The first 8 rows are patterns. Each new row is the sum of 2 different patterns, raised or lowered, with some noise. Before adding, each is slid sideways (what falls off one end comes back at the other) and multiplied by a number that may be negative. Names go in the order of the patterns.
Some rows, each with the names of its patterns after it:
[ -6.0 -16.7   3.0  -1.6  21.5  -1.8   4.0  19.0  20.6   3.2  -2.1  11.6
  15.8  14.2  13.9   2.3  -9.9  17.0 -17.8  10.5  10.8  -3.4   7.2  10.8
   6.4 -24.8  -6.7  14.0 -21.9 -13.3  16.0  -1.6  -8.3   1.8   3.5  -0.1
 -10.4 -16.1  -8.1 -19.1  18.1 -16.3 -15.8   6.5  23.3] -> tad
[-23.3  -8.2   4.7 -16.9 -22.1 -21.9  -9.4  -9.9 -20.0  21.7  -4.8  11.5
  -1.6   6.8 -13.8   0.7 -15.4   0.1  16.2  -0.9  17.0 -23.0  16.7  17.2
 -16.1  13.8  -6.9  11.9 -12.2  23.1  -6.0 -13.6   4.7   2.5  -9.2   3.9
   3.3 -11.1 -17.8  23.3  21.3  -0.9 -22.1  16.8 -23.8] -> Kif
[  3.9 -13.1  20.0  23.7 -10.6 -22.3   7.9  13.0  10.1  17.0 -15.0  -9.1
  10.3   7.8  23.3  12.8 -23.5 -20.7  19.2  18.7 -23.9  16.9  22.4  -5.4
 -16.1   8.6  24.6 -23.1  15.8  23.7 -15.2 -19.3   9.5 -24.3   3.2 -19.7
  16.7 -21.3 -16.6  13.4  10.1   4.3 -17.1   7.8  20.3] -> febav
[-24.5   6.1 -16.8  24.2   6.9  17.1  -9.2 -10.4  17.6   5.5  15.6   0.4
   2.5  -1.1 -19.1  10.0  19.0  19.4  18.7   7.1  22.4  -0.5 -23.7 -13.7
  -0.4   7.5   9.8 -20.5  23.8  18.0 -23.6 -10.0 -13.2 -13.5  14.9   4.9
 -11.6  23.6 -18.2 -11.7 -15.5  -2.1 -24.9  20.8 -15.6] -> savag
[ -1.7  19.8 -11.3 -20.4 -22.9 -19.1 -10.3  14.6  14.2   5.7  18.8  11.3
   6.6 -14.8  -9.0  24.5 -17.1  -9.9 -21.7  -4.5 -16.4  14.3  20.3 -10.5
 -14.0 -20.7 -24.0 -15.6  -3.4   7.6  12.5   7.3   7.4  -5.8 -15.2  -7.3
   0.4  12.5 -16.5  18.1 -16.4  16.2   4.7 -19.7  11.5] -> fid
[  9.0  -0.4   9.6  10.2 -14.7   9.7  -5.8  18.7  -1.4   3.5 -11.8 -16.6
  18.4 -18.6  19.9   2.7  14.8 -20.4  -2.3   6.4  -3.2 -14.8  22.4 -17.6
  -0.8 -10.3  -1.8  19.6 -11.4 -24.3 -23.5  24.1  -0.5 -10.1 -21.9 -17.4
 -15.7  18.0   3.2  10.9  22.8 -22.7  11.9  23.7 -24.4] -> dufu
[-10.2  -9.9  -0.5  24.5   8.0  15.8   6.9   0.1  -0.8  10.7  -9.6   6.8
  12.1  18.4 -16.6  14.0  -6.0  11.3   5.2  -4.4  -4.2  10.2 -16.9 -22.2
   6.4  -8.9   2.5  -6.3   8.7 -11.8 -14.5  13.2  -4.4  -6.3  -9.6  -3.7
  18.2   5.9 -15.9  16.3  -7.1   6.3 -21.1 -25.2 -11.9] -> didal
[ 22.2  10.9  -3.2  14.8  21.7   5.8  -4.0  13.5  -6.5 -13.2   2.0 -16.7
 -17.6   8.7 -10.9  25.1  23.4  20.6   2.2  10.0  -1.5   8.6 -11.7  20.1
  13.7  -5.1   8.8  -8.0   8.0  15.6  24.3  -7.0  -6.6  -9.1  23.5  14.2
 -19.6  -8.1 -13.4   1.5 -24.9  -0.7  13.4  21.2   0.8] -> neba

New rows. What belongs after each?
[ 22.8 -17.6  -3.2  -6.5   1.1 -23.0   0.1  27.8   1.1 -13.5  20.9   5.4
 -14.7   8.8  16.8 -16.5 -17.7  -1.3  22.3  -0.7  20.5  28.4  -8.0   8.1
  21.2  10.6  -3.6  11.5  17.3  10.6 -13.7 -12.3  -8.2  -3.2 -18.0  -8.1
  -2.2  10.3  -8.3 -23.1  -9.3 -21.4  12.7  -3.4 -24.7] -> tad Kif
[ 23.8  44.1  20.0  -6.8  59.3  33.4  29.1 -13.9  12.9  -5.5  -4.3   8.5
  26.2  34.2  14.4  22.5  23.3  17.0   6.9  51.6  10.7  38.9  34.7  48.4
  -3.3  38.2   5.9  34.9  40.8  18.0  32.0  15.4  19.7  15.2  18.8  26.0
  21.1  26.9  22.5  28.9   5.2  25.7  24.8  19.7   6.6] -> Kif didal
[29.0  0.8 25.5 15.1 24.7 57.1 42.4 50.7 38.6 41.1 -3.2 26.0 28.3 20.9
 24.3 36.5 31.3  9.0 34.0 43.2 45.9  8.8  2.5  8.4 26.3 54.9 -9.2  2.3
 20.2 49.5 -2.0  8.8 38.8 41.1 46.2 41.4 38.1 40.4 57.6 48.1 28.6 32.9
 52.5 32.9 27.4] -> tad neba
[-40.6 -46.8  -2.1 -17.4 -21.9   2.4 -35.2 -21.1 -18.9 -17.6   6.0 -22.4
 -33.9   3.1 -55.6 -36.5 -34.7  -0.8 -37.2 -39.4 -51.6 -43.0 -16.5 -55.1
  16.4 -22.5   1.4 -38.6 -15.9 -30.4 -21.3 -47.8  -2.3 -18.2 -23.3 -13.2
 -44.4  11.1 -13.6 -55.8 -26.9  -8.2 -11.1 -40.9 -16.8] -> Kif dufu
[  2.7  13.8   7.8  12.4   4.9  -1.7  14.3   8.3  14.3  13.8  55.6  17.7
  29.9  26.6  38.9  17.8  31.0   7.2  11.1  48.0   6.0  45.8   5.6  32.2
  41.4  11.9  38.2  -4.5  26.2  18.2  26.8   4.7  17.6  25.0  15.8  11.7
  26.5  23.8   2.3  -8.7  37.5  29.0  32.6 -13.7  24.6] -> tad Kif
[ 34.2 -16.3 -34.0  20.4  29.8  -9.0  26.6 -16.4  21.5 -15.8   8.7   3.2
 -11.9  -4.8 -11.1   5.6 -14.8 -26.1  -4.0  21.1 -28.0  -6.0   4.0  14.9
  -2.9 -14.2 -15.5 -18.3  32.9  15.8 -16.3  10.0 -10.0 -22.1  23.4  26.3
 -17.1 -17.1  24.4  -6.0  -7.3  13.2  29.8 -19.3  -9.1] -> tad febav
[-26.5  12.1  -0.6  -0.5 -28.6  -2.6 -17.0  -8.2  10.1 -15.5   1.7 -34.3
 -31.8  -2.4  -4.0 -29.5 -11.5  22.6 -16.9 -11.5   5.4  13.1 -24.6 -33.6
  30.7 -30.9 -34.6  -9.6   6.6 -25.7  23.5   5.1   2.4 -29.7  -4.1  -9.5
 -29.5 -19.7  -4.2  17.4  -9.3 -18.9 -13.7  -5.5 -28.6] -> febav fid
[  4.7  43.3  33.1  29.5   8.3  51.4 -13.9  43.5  22.4   9.0  46.9 -10.7
  12.9 -12.0  34.0  43.7  22.2  28.3  12.8   4.3   2.7  13.6  17.6   0.6
  -2.9  15.6  11.0  -7.6  15.6  26.8  53.6  31.7  30.8   0.6  -7.4  42.0
  11.1  22.2  56.3  37.9  30.7  22.7  -4.2   8.3  20.9] -> savag fid
[ -2.4 -16.7   1.0 -12.2  19.4   6.4   5.4  15.0 -21.4  -2.8   5.3  20.0
 -41.1 -10.3   8.3   6.9  -1.4   7.3 -19.0 -17.1  -9.5 -17.2  17.2  -2.8
 -15.7  14.9  -5.3 -21.8 -28.4 -25.8   8.8 -18.8   1.3 -26.7   6.2 -20.6
  -0.6  15.8 -27.7  19.4 -27.4 -16.9 -34.5  20.3   2.7] -> dufu neba
[ 33.3  10.2   5.3 -22.9   8.3  25.0   6.7   0.4  -1.4  23.0  -2.6  -5.4
 -15.6   7.0   1.4   4.0   1.5 -16.7  -4.5   9.0  21.2  -7.3   8.4  -7.3
   8.1  -3.3   2.3  -9.7  16.4  47.2  19.7  -1.3  33.0  17.4 -26.0   1.0
   3.3  -1.2   2.0   6.1   8.0  27.3   8.6  15.2 -23.1] -> tad didal
[32.2 46.0 23.6 43.1  5.2 30.4  7.7 30.4 28.1  7.4 14.1 41.9 -2.1 55.7
 40.5 47.2 27.3 14.4 31.5 49.6 35.5 18.6 34.3 27.8 47.2 33.1 41.8 20.5
 36.8 10.7 -0.7 36.4 30.6 13.6 31.4 10.4 14.7 15.5 -1.9 35.4 24.2 42.2
  9.1 40.5 29.2] -> dufu neba
[ -8.1   7.8  11.3 -33.1  -5.5 -20.7 -32.8 -21.4  12.4 -16.7 -17.2  -3.7
   4.0 -58.4  -4.0  -2.4 -23.9 -25.9 -22.0  -6.5   1.6  10.2 -36.5 -13.8
 -14.1  -6.7  -4.5 -17.3 -18.0 -32.3 -39.4 -33.8  26.9 -33.0 -53.1  10.3
 -25.0   3.1 -26.4 -22.5  16.8  -8.1  -8.3 -36.8  -4.4] -> tad dufu
[-26.6 -37.0   6.3  25.1 -17.4  13.5  10.8  -8.6 -40.3  -8.3 -13.1  -5.2
  -9.1  -5.8 -10.5 -22.4 -17.9 -33.6 -31.0  -3.2 -18.0 -10.0 -14.0 -20.3
 -22.2  -9.0 -36.6  18.2  -6.3 -33.6   5.5 -26.8  -3.8 -30.0   6.5 -19.7
 -23.7  -0.4 -12.0  -6.7  -3.9 -35.7 -23.3   9.4 -15.7] -> Kif didal
[ 13.8  13.8  12.1   2.6 -23.9  -6.5  35.7  23.4 -12.5 -20.2 -19.2  12.3
  29.0 -13.4   3.6   7.1 -13.2 -11.6  19.6  -3.4  28.4   3.3  29.1  20.1
 -11.0  23.4  17.5  22.3  -2.6  18.4 -13.3 -23.9  18.5 -28.3   0.9  13.7
   4.0   9.9  21.4  26.9   2.4  -0.1  17.3  -3.3  -8.8] -> dufu neba
[ 15.6   6.5   5.0  28.4   1.9  40.1  41.4 -19.8  -2.4   8.2   5.7  41.9
  25.3 -12.8  20.1   8.0  14.8 -18.2  22.3   5.4  29.0 -13.1  -4.2  35.0
 -18.2  46.5  34.4  17.7  -9.1  11.6  13.4  20.5  13.5  25.3   0.5   0.1
   3.7  28.2  32.6  19.0  35.6  32.1  36.1   3.4   3.9] -> febav savag
[ -3.8  -5.6  -7.4  -5.4  16.4 -11.8 -28.0  -6.9  30.3 -22.6 -26.1 -20.7
 -10.6  -1.9   4.3  13.2  -0.4  -0.9 -18.5 -25.0  -9.5   4.0  10.0  14.1
   2.1  -6.3   2.0 -29.4  -1.8   2.3   1.5 -13.0  16.8 -12.9 -10.9  -6.2
 -11.0 -13.0 -17.0  20.5 -14.5 -27.0 -21.5 -17.2 -13.5] -> tad fid
[-18.7  -3.3   6.6  -8.9  10.1 -32.1 -26.2 -38.6 -13.7  -7.9 -14.0 -42.0
   2.3 -14.0  -6.4 -28.7  -2.4  20.9 -26.0   1.8 -28.5  -4.6 -22.9   9.5
  14.6 -38.9   7.5 -20.2  -4.5 -19.7 -12.1 -15.6   0.1 -24.4   7.5 -34.7
  22.9  13.3   8.8  -0.8 -15.7  -2.5 -17.6   0.1 -46.4] -> dufu didal
[ 12.9  24.2 -15.1  30.4  24.2  15.9  42.0  45.1  39.1   8.0  15.4   3.7
  44.2   3.8  18.2  46.0  31.8   9.1  16.7  38.0  25.9  43.6  48.3  24.4
  29.2  55.0  -0.3  42.9  13.0   2.2  11.8  32.1  20.9   0.1  10.4  46.4
 -14.2  -0.3  45.1  14.1  22.4  19.2  13.0   1.6  19.3] -> tad neba
[ -5.0  15.7  -2.2   8.8 -21.8  20.9   3.9   4.0 -28.7 -10.0   9.4   6.2
   1.9 -14.4 -10.1  -6.4 -12.1  32.8  23.4 -25.1 -40.1  24.3  -7.7 -43.9
   3.5  16.7 -22.9 -35.6 -16.7   8.3 -32.5  -7.6  33.9 -22.6 -11.2   0.9
 -19.5 -13.8 -22.2  -2.4 -23.7  -6.7   5.3  18.0 -19.8] -> Kif febav
[ 41.5   9.7   6.2 -13.7  29.3  31.8  49.8  -3.9   2.8  49.1  12.9  -4.9
  44.6  59.8  10.0  11.7  41.8  16.0  -3.8  48.8  54.8   3.3  49.3  28.1
  51.1  13.4  25.8  33.0  25.8   1.0  26.3  33.4  37.1  29.7  32.6  46.1
  15.8   2.1  10.3  35.8   2.4   6.4  16.0  10.1  26.8] -> febav didal
[-11.7   8.6  -3.2   2.9   5.9  19.5   0.8  21.3   1.4 -19.9 -35.9  27.7
  20.6 -33.2  14.8   4.1  -6.0 -10.1  20.9   6.5 -33.9  -3.1  34.3  -8.6
 -42.0  -7.2 -40.3  -3.5 -46.8   6.0 -13.8  -3.6   4.3  21.3   6.1 -25.2
  12.5  29.3   0.2 -22.9  20.9   6.6 -28.3 -26.4 -15.7] -> febav neba
[-37.7 -45.9 -32.6 -11.8  -7.0 -16.2 -43.2 -37.9 -21.0  -8.7   1.0 -10.9
  10.3 -19.0 -21.1 -42.6 -40.7 -52.9 -34.0 -16.0 -29.2 -56.6 -12.8  -8.1
 -52.9 -25.0 -21.9 -35.2   0.8  -3.5 -40.0   3.5 -56.9 -52.8 -52.9 -27.5
 -49.6  -7.4 -42.4 -29.9 -37.4 -46.3  -1.9 -27.9  -4.6] -> savag neba
[-33.7 -30.5 -34.8  -7.2 -34.0 -35.2 -34.9 -31.6 -18.4 -33.5   0.8 -23.5
  -0.5 -26.0 -32.0 -11.7 -41.5 -50.0 -20.2 -37.4 -30.2 -28.7 -30.6  -1.1
 -46.3 -49.0 -36.3 -10.2 -17.5 -35.5 -48.4 -52.1 -29.9  -3.7 -14.3 -31.4
 -14.5 -24.9  -8.3   4.8 -41.7   1.5 -20.9 -24.6 -29.7] -> dufu neba
[ 22.2  12.1  35.3   1.0  14.5  26.7   9.1   8.7  24.9  24.8  23.4 -21.8
  15.1  51.8  41.6  46.1  21.3  59.3  18.3 -14.9 -13.3  16.8   4.7  16.7
   2.5  25.5  14.1  -8.9  12.0  -6.6  10.0  42.3  19.9  22.2  55.2  -7.1
  16.4 -18.8  -6.1 -22.6  34.0  -7.0  -2.5  15.3  13.5] -> savag neba
[  5.0   0.1  -5.0 -12.1 -38.8 -18.9 -23.3 -37.5   3.7   5.0 -27.0  -7.0
  -9.3 -31.0  -5.8  -6.1 -33.9   1.7 -62.4 -52.7 -32.0 -24.5 -13.7 -45.8
 -19.5 -49.1 -39.0 -12.6 -26.7 -13.6 -42.8 -45.2 -22.5 -35.6 -45.3 -26.9
 -31.2   2.2 -34.4 -48.7 -42.9 -43.6 -15.5 -45.6 -15.2] -> savag didal
[44.3 26.5  7.5 14.0 32.7 10.9  1.5 12.6 19.6 -8.0  8.2 15.7 24.1 22.5
 10.0 47.7 13.1 11.4  6.4 23.0 14.4 25.5 -5.2 33.3 41.0  1.7 20.9 -6.1
 19.5 39.7 10.8 18.3 29.6 12.2  1.0 23.7 12.6 -8.7 34.7  9.8 -4.9 23.8
  7.7 25.9  8.5] -> Kif savag
